The rows come from 4 hidden closed curves, with some noise, and rows from the same curve form a group. Each curve winds through 6 dimensions. The rows are also pushed far along 4 directions, which tell nothing about the answers.
In the rows, 128 means zero.
Known rows, each followed by its group:
[115 122 105 133 158 147 133 130 142 110 102 138 168 122 157 128 153 135]  Q_756
[ 91 104 155  21 161  88  68 149  88 148 141 139 158 138  94 167  57 128]  Q_841
[104 102 140 139 134  99 104 129  67 156 105 133 154 143 138 170 149 130]  Q_756
[148 174 183 121 127 113 103 129 166 119 134  86 123 108 148 128 109 114]  Q_709
[125  99 111 174  90 124 136 122  66 137 109 123 109 172 127 148 178 172]  Q_111
[136 149 124 105 146 113  99 127 149 114 150 144 164  50 107 173 115  82]  Q_756
[103 100 147 108 109 105  93 139  64 145 111 120 151 182 141 155 140 185]  Q_841
[150 152  99 150 132 155 139 122 130 123 110 110  83  97 118 142 120  86]  Q_111
[136 143 156 154 144 133 132 121 127 132  99  88  93 131 140 125 129 107]  Q_111
[126 124 168 130 137  94 106 122 102 109 121  97 136 128 120 178 117 117]  Q_841
[125 130 197  66 140 126 108 139 157 119 142  99 116 164 128  76  88 164]  Q_756
[115 131  94 139 154 140 169 125 100 142  97 126 146 112 136 135 114  69]  Q_756
[109  91 104  94 153 139 125 138 100 115 129 170 153 127 104 142 112 126]  Q_709
[160 156 135 216 108 142 172 105 171 119 131 110 103 100 146  97 186 112]  Q_756
[101 122  77 136 129 117 156 128  78 167 108 144 173 121 138 155 136 102]  Q_709
[130 103 133 154 110 110 130 114 120 139 135 124  91 164 113 127 122 128]  Q_841
[109 104 113 105 124 120  97 148  40 140 113 155 138 133 109 193 127 142]  Q_841
[136 134  81 160 116 139 134 132 132 134 135 175 132  93 134 139 162 120]  Q_756
[137 133  94 199 112 152 168 112 106 128  97 111 106 128 137 135 179 124]  Q_111
[119 123 170 126 118 117 124 130 107 156 122 111 113 164 138 101 137 157]  Q_111
[148 159 152  93 128 141 104 129 176 114 159 122 124  75 107 114 128 133]  Q_111
[146 174 109  76 153 155 124 139 162 115 129 115 155  63 122 131  63  61]  Q_709
[146 175 136 186 111 105 185 105 117 136 121  75 126  94 135 147 142  71]  Q_756
[115 113 104 156 127  88 110 120  82 160 101 122 135 145 141 192 110  87]  Q_841
[125 115 151  76 159 125  93 123 188 108 153 127 117 127 103 108  83 131]  Q_841
[140 132  94 170  81 135 176 118 100 145 136 124 117 134 120 118 147 120]  Q_111
[121 134 187  64 136  86  76 133 119 139 153 111 162 107 107 153  78 109]  Q_756
[145 167 100  90 177 180 115 150 211 102 141 171 124  55 135  99 111 101]  Q_709
[141 142  66 133 139 153 152 115 153 116 119 116 134  85 113 139 104  72]  Q_709
[119 108 129  81 105  86  74 137  92 134 153 142 177 125 107 186  91 130]  Q_111
[126 162 169  70 172 125 119 130 168 118 128  86 138  99 123 115  72  91]  Q_841
[138 131 121  98 153 138 100 135 185 100 160 171 135  80 114 127 121 125]  Q_841
[102  75  96 171 124 103 132 126  64 144 123 184 146 147 122 175 176 145]  Q_709
[129 119 140 156 131 134 158 107 171 118 125 108 125 151 141  80 145 136]  Q_841
[122  89 209 102 130 123  76 133 148 109 138 120  86 198 123  87 142 224]  Q_111
[115  99  81 136 152 175 148 133 129 109 103 162 135 131 132 112 165 157]  Q_841
[142 178 147 160 128  91 171 105 100 134 120  63 141  73 115 180 109  35]  Q_756
[135 152 124  96 156 148 141 131 177 121 150 146 131  75 113  97 110  99]  Q_756
[ 96  89  71 145 125 119  99 142  49 163  93 176 165 148 153 191 161 141]  Q_111
[127 127 124  82 146 119  66 140 137 112 130 140 164  98 130 176  91 112]  Q_756
[107  75 154 130 107  72 126 119  40 158 134 129 143 177  98 163 100 112]  Q_111
[117  95  42 133 115 175 131 146 129 128 121 200 172 141 156 103 172 181]  Q_709
[102  89 113  89 136 118 131 139  93 132 157 192 171 121  97 134 138 151]  Q_841
[133 123 166 169 117  81 128 110  96 127 128 100 113 131 111 175 132 101]  Q_709
[128 113 182 138 130 125 133 116 176 100 142 113 109 167 132  77 163 192]  Q_709
[ 91  91  74 113 152 152 107 159 111 130 112 215 190 138 167 130 180 187]  Q_709
[121  80 193 142  81  80 117 119  81 149 140 109 104 229 125 112 112 170]  Q_111
[124 148  72 140 160 182 139 139 165 117  93 149 155  98 175 111 168 134]  Q_841
[ 97 114 152  38 173 104  76 146 111 123 125 118 153 133 109 166  78 137]  Q_709
[124 145 155 133 117  91 121 129  79 140 125 101 102 130 117 181 136 132]  Q_756
[112 117 121  97 153 141  96 151 137 112 123 166 167 126 155 127 140 162]  Q_709
[115  89 146 149 127  86  97 119  39 145 103 115 117 152 103 206 113 101]  Q_111

New rows, each followed by its group:
[108 107  96 120 149 155 119 155 139 136 132 211 126 133 144 102 171 178]  Q_709
[146 168  89 151 137 146 165 127 133 118 109 108 104  97 132 147 102  65]  Q_756
[122 144 148 107 151 152 154 137 166 113 133 130 153 117 146  74 151 154]  Q_841
[104 115 136 139  97  72 142 118  39 179 116 100 149 161 122 171 117 113]  Q_709
[134 159 185 106 169 115 111 132 180 105 130 104 105 114 138 120 100 114]  Q_841
[125 103 154 113  73  73  88 127  72 143 152 119 149 166 114 170 105 150]  Q_111
[154 161 212 127 145 118 105 113 159 111 117  47  72 128 122 121  93 102]  Q_111
[107 125 132  97 135 107  90 143  86 136 117 131 170 125 141 178 124 139]  Q_841
[125 133 157 180  93  84 165 106  93 168 124  83  88 168 127 127 144 125]  Q_709
[125 135 154 127 100  98 137 122 101 149 131  94 151 147 131 128 111 117]  Q_111
[158 152 122 211 113 133 180 101 136 108 117  92  88 114 125 137 153  89]  Q_756
[110 114 155  97 128  96 119 134  85 136 148 134 112 139  91 153 126 149]  Q_756
[139 117 155 110 123 118  99 127 164 114 164 143 105 133 107 113 119 153]  Q_841
[118 142  99 147 146 144 176 130 107 131 107 139 170  97 145 128 159 103]  Q_841
[134 112 151 165  74 111 123 127 118 141 153 148 102 170 131 106 178 193]  Q_756
[128 106 160 108 109  67  86 121  81 136 154 119 117 133  82 193  75  98]  Q_841
[116 118  98  92 139 149 104 153  84 121 125 172 152 105 116 163 142 152]  Q_841
[116  98 146 143 107 111 135 129  76 131 113 110 101 202 130 132 132 169]  Q_756
[118 141 173  79 177 105 105 138 168 109 147 135 144 102 126 130  99 115]  Q_841
[124 108  93 148 121 101 120 124  81 139 136 165 141 104 106 195 123  86]  Q_841
[141 134 110 128 111 114 138 109 111 131 128  85 119 115  93 163  80  74]  Q_709
[142 179 104 150 144 154 176 127 121 115 110 115 161  47 135 148 138  57]  Q_841
[127 141 112  62 144 149 113 152 171 104 152 157 134 115 124 113 103 157]  Q_756
[122 127  66 106 131 153 139 133 136 138 141 172 174  83 120 124 129 110]  Q_841
[135 100 170 112  87 122  74 133 133 120 147 118  92 193 123 106 138 221]  Q_841
[134 120  86  84 130 167  98 145 168 101 148 176 156 106 126 113 116 150]  Q_709
[154 139  98 229  85 157 172 108 122 126  99  98  78 150 153 116 189 141]  Q_111
[106  85  92 164 116 115 157 115  64 139 106 135 144 163 120 159 152 134]  Q_709
[126 137 161  86 112 127  82 143 129 136 139 119 122 141 132 122 140 190]  Q_111
[113  91 166 115 138 123 109 131 166 104 153 160 128 165 129  88 176 218]  Q_709
[144 147 174  92 127 138  93 141 133 105 133 106  95 128 118 131 111 154]  Q_841
[128 157 120 163 135 122 180 120  89 139 102  99 155  94 137 154 132  62]  Q_841
[109 118 152 101 153 110 131 138 143 122 152 168 153 124 125 115 139 149]  Q_841
[128 125 125 158 127 126 170 113  94 142 117 109 114 125 107 130 123  87]  Q_111
[150 170 137 142 131 133 130 115 125 127  93  51 117 104 135 155  95  67]  Q_841
[126 103 141  96 155 150 101 132 169 107 132 146 144 135 130  93 107 138]  Q_756
[129 137 116 147 147 145 131 127 215 124 129 147 127 130 173  76 155 149]  Q_841
[154 145 162 121 138 130 119 114 206 104 149  96  79 121 112  94  91 111]  Q_841
[ 90 100 134  90 165  91  94 146  84 137 121 160 150 141 125 179 111 132]  Q_841
[132 147 176  76 125 127  84 151 173 113 163 147 137 125 143  97 136 193]  Q_841
[107 117  76 158 122 149 138 147 105 144 108 189 166 138 175 123 202 177]  Q_841
[121 100 107 103 111 125  97 134  94 120 144 155 175 111 103 165 136 150]  Q_841
[147 142 197 140  79 126 139 131 104 118 144  94 103 161 124  94 161 189]  Q_841
[120 109 108 143 137 153 105 141 156 124 115 171 144 145 170 105 171 177]  Q_111
[125 141  65 164 120 155 141 135  98 154  99 152 137 110 157 141 179 133]  Q_111
[156 140 186 139 109 121 116 122 186 100 165 121  87 135 121  91 137 160]  Q_841
[101 106  65 153 147 143 162 129  80 145  83 145 166 134 149 152 146 106]  Q_111
[117 125 138  44 129 109  69 141 115 139 140 111 119 144 103 157  64 144]  Q_709
[132 112 133 155 104 148 155 123 109 135 122 120  76 175 120  90 162 175]  Q_111
[122 146  86 132 145 114 119 119 132 138 116 123 151  83 132 182 124  83]  Q_709
[119 120  90 112 124 159 119 141 134 138 143 182 147 109 128 108 182 182]  Q_111
[133 143 147 182  97 135 184 122  99 134 115 107 128 144 148  98 179 146]  Q_841
[166 149 129 187  87 155 140 116 173 106 127  98  80 145 150  94 165 159]  Q_111
[109 107 128 152 122  98 162 127  78 146 136 159 150 133 121 144 146 117]  Q_841
[109 100 106 122 169 179 116 144 167 111 112 182 117 142 150  82 180 192]  Q_756
[139 157 178  68 110 123 108 144 190 101 183 125 119 133 126  83 121 196]  Q_756
[157 167 180 158 114 104 161 101 100 134 119  34  73 111  92 151  79  42]  Q_111
[130 135 211 123 108 103 136 119 131 142 130  61  77 195 131  80 109 158]  Q_841
[137 137 166 154  98 116 140 116 110 144 107  56  68 196 138 110 118 149]  Q_709
[107 109 128 122 137 113 108 131 156 139 137 158 149 153 152 111 139 160]  Q_841
